All rows are made from the same 8 directions, up to rounding. Whole rows:
In the rows, 128 means zero.
[[127 101 165 135 124 119 154  88 147 128 166  93 122 139 124  76  74 113
  123  56 124]
 [135 140 139 135 135 111 156 110 131 114 158 118 132 136 112 106 110 117
  118  97 119]
 [132 151 146 111 127 136 127 160 138 128 131 141 120 129 118 156 143 149
  140 169 123]
 [115  84 145 148 130 165  73 142 130 109 102 132 142 115 179 168 164 143
   56 122 158]
 [124 111 101 118 145  82 128 122 131 142 140 152 155 127 116 127 139 115
   98 150 120]
 [114 121 137 111 133 116 113 147 140 135 122 137 128 120 130 138 152 137
  127 154 137]
 [138 202 199 112 122  98 116 135 153 102 155  94 140 146  95 134  94 117
  130 104  95]
 [123 162 114 106 142  70  88 136 141 122 109 143 163 123 133 121 154  99
  118 154 116]
 [ 93  65 159 108  91 117  97 116 122 215 123  81 116 138  67 177  54 144
  159 120 118]
 [130 177 131 139 139 137 183 130 118  85 142 119  96 120 121  91 152 130
  164 105 143]]

Rows cut short, each followed by the rest of it:
[110 113 140 117 119  97  91 122 129 156 118 109 144 130 106 151 107 120
 121] | [124 120]
[126 175 208 104 128 114  96 152 172  96 139 107 133 132 136 124 130 128
 122] | [118 121]
[121 154 162 122 104 109  70 111 134 137 101  78 141 137 121 128  79 101
 148] | [ 85 109]
[116 126  97 111 132 113 135 141 120 150 114 145 119 119 114 131 151 133
 161] | [169 134]
[154 155 137 101 138  91 153 129 159 130 169 151 147 147 113 103 107 116
 129] | [153  91]
[118 100 166 111 131 139 135 148 156 133 148 134 114 125 135 131 139 153
 120] | [144 141]
[127 136 154 109 105  86  56 106 146 161 107  93 164 145 118 133  63  93
 131] | [105  91]
[111 122 103 147 144 117 156 114 106 110 130 124 119 113 124 107 156 121
 123] | [102 153]
[ 96  93 103 151 153 103 164  99 109 108 138 119 119 105 130  84 163 115
 107] | [ 77 169]
[110 167 161 123 118  98 126 121 119 130 132  82 120 131  78 136 100 119
 158] | [ 94 120]
[102 154 146 127 153  59 123 122 128 101 146 113 152 119  98 127 154 107
  87] | [101 134]
[165 149 155 120 124 179 155 161 149 114 156 157 114 143 140 148 127 162
 129] | [171 112]
[112 147  84 133 154 101 186 140  94 119 143 150 113 112  83 137 181 138
 139] | [157 145]
[101  63 164 107 139  99 122 114 173 141 148 120 129 120 154  76 127 122
 108] | [101 150]
[119 162 114 146 135 106 112 113 108  99 107 110 140 119 130 118 144 102
 120] | [ 93 135]
[139 158 124 122 106 133 110 117 125 142 102 106 123 137 127 113  89 111
 181] | [117 108]
[109  85 159 138 139 116 121 128 130 126 156 123 145 126 112 167 135 142
  53] | [112 140]
[115 127 138 120 123 132 168 137 118 146 146 117  96 127  85 138 122 151
 168] | [136 134]
[134 163 145 120 148  99 208 128 135 107 190 131 111 134  83  98 129 132
 143] | [122 120]
[123 112 179 112 101 134  92 124 151 158 125  93 125 141 122 137  73 131
 144] | [109 113]
[126 133 104 138 112 144  78 115 116 130  71 112 132 121 166 114 123 106
 151] | [109 134]
[155 187 126 119 116 150  66 152 140 107  80 140 146 132 174 139 139 116
 142] | [160 109]
[139 117 135 139 115 199 145 150 120 126 123 136  95 128 144 153 135 166
 145] | [147 141]
[153 154 136  93 141  93 136 146 165 131 159 166 152 143 123 121 128 124
 119] | [181  94]
[139 166 152 143 107 197 148 163 100 119 126 116  90 133  98 196 126 174
 158] | [148 129]
[133  94 126 128 130 122 131 121 133 146 148 140 143 136 121 141 112 131
  95] | [135 118]
[128 122 168 134 132 138 129 118 153  99 143 111 124 128 158  91 123 123
 109] | [ 83 139]
[133 122 153 130 131 121 138 128 135 126 160 127 138 138 108 148 113 135
  93] | [122 117]
[152 181 130 152 136 107 155 101 115  90 158 113 147 143 106 113 102 101
 104] | [ 80 103]
[112 103 120 135 120  98 111 109 105 162 129 108 147 134  83 168  96 121
 106] | [114 117]
[141  92 113 115 129 140 134 124 153 145 130 154 127 131 165  91 123 127
 136] | [147 126]
[132 156 133 119 125 133 103 140 139 115 104 129 128 124 153 116 141 121
 147] | [137 129]
[133 133 137 140 124 138 146 118 120 122 141 114 121 134 116 127 110 129
 130] | [104 125]
[165 123 170 116 138 141 216 106 186 104 207 136 104 149 154  19  86 125
 148] | [ 90 114]
[147 121 133 159 129 152 162 120 106 117 167 130 134 142 100 170 107 144
  79] | [112 116]
[137 129  90 115 152 121 147 141 145 112 124 176 129 116 170  83 181 123
 133] | [169 140]
[126  97 124 126 129 126 129 124 131 144 136 136 134 130 128 134 123 132
 112] | [135 128]
[107  78 155 119 133 121 137 134 142 147 154 128 123 125 114 143 130 149
 102] | [132 141]
[124 141  98 125 150 166 123 167 139  81  83 172 105  94 212  90 233 140
 145] | [172 178]
[122 127 148 162 139 127 164 117 100 103 170 110 130 131  84 166 125 140
  71] | [ 86 134]
[131 122 148 116 118 120 114 130 138 150 138 123 138 140 110 151  98 132
 122] | [137 109]
[117 140 178 142 158 115 172 117 154  59 173 111 116 116 150  62 160 121
  92] | [ 59 160]
[ 98 116 144 143 140  88 204  90 109 125 181  84 101 124  63  90 105 122
 141] | [ 54 145]
[142 142 108 146 125 142 147 108 115 114 124 121 121 130 139  98 115 114
 145] | [100 126]
[143 107  93 130 115 162 139 121 120 151 111 141 113 131 148 112 113 132
 164] | [143 126]
[124 142 145  99 121 115 108 148 146 147 120 129 127 130 118 139 125 134
 155] | [162 117]
[ 95  56 154 116 134 131 193 124 141 156 172 118  82 118 104  98 126 160
 150] | [114 162]
[111 108 138 125 127 108 104  96 150 123 109  99 128 119 169  54 116  94
 143] | [ 70 144]
[139 102 119 137 115 146 145 117 112 157 143 127 126 142 102 156  90 140
 125] | [130 112]
[125 158  99 149 124 137 129 119  94 113 100 113 119 120 124 128 137 117
 151] | [108 136]
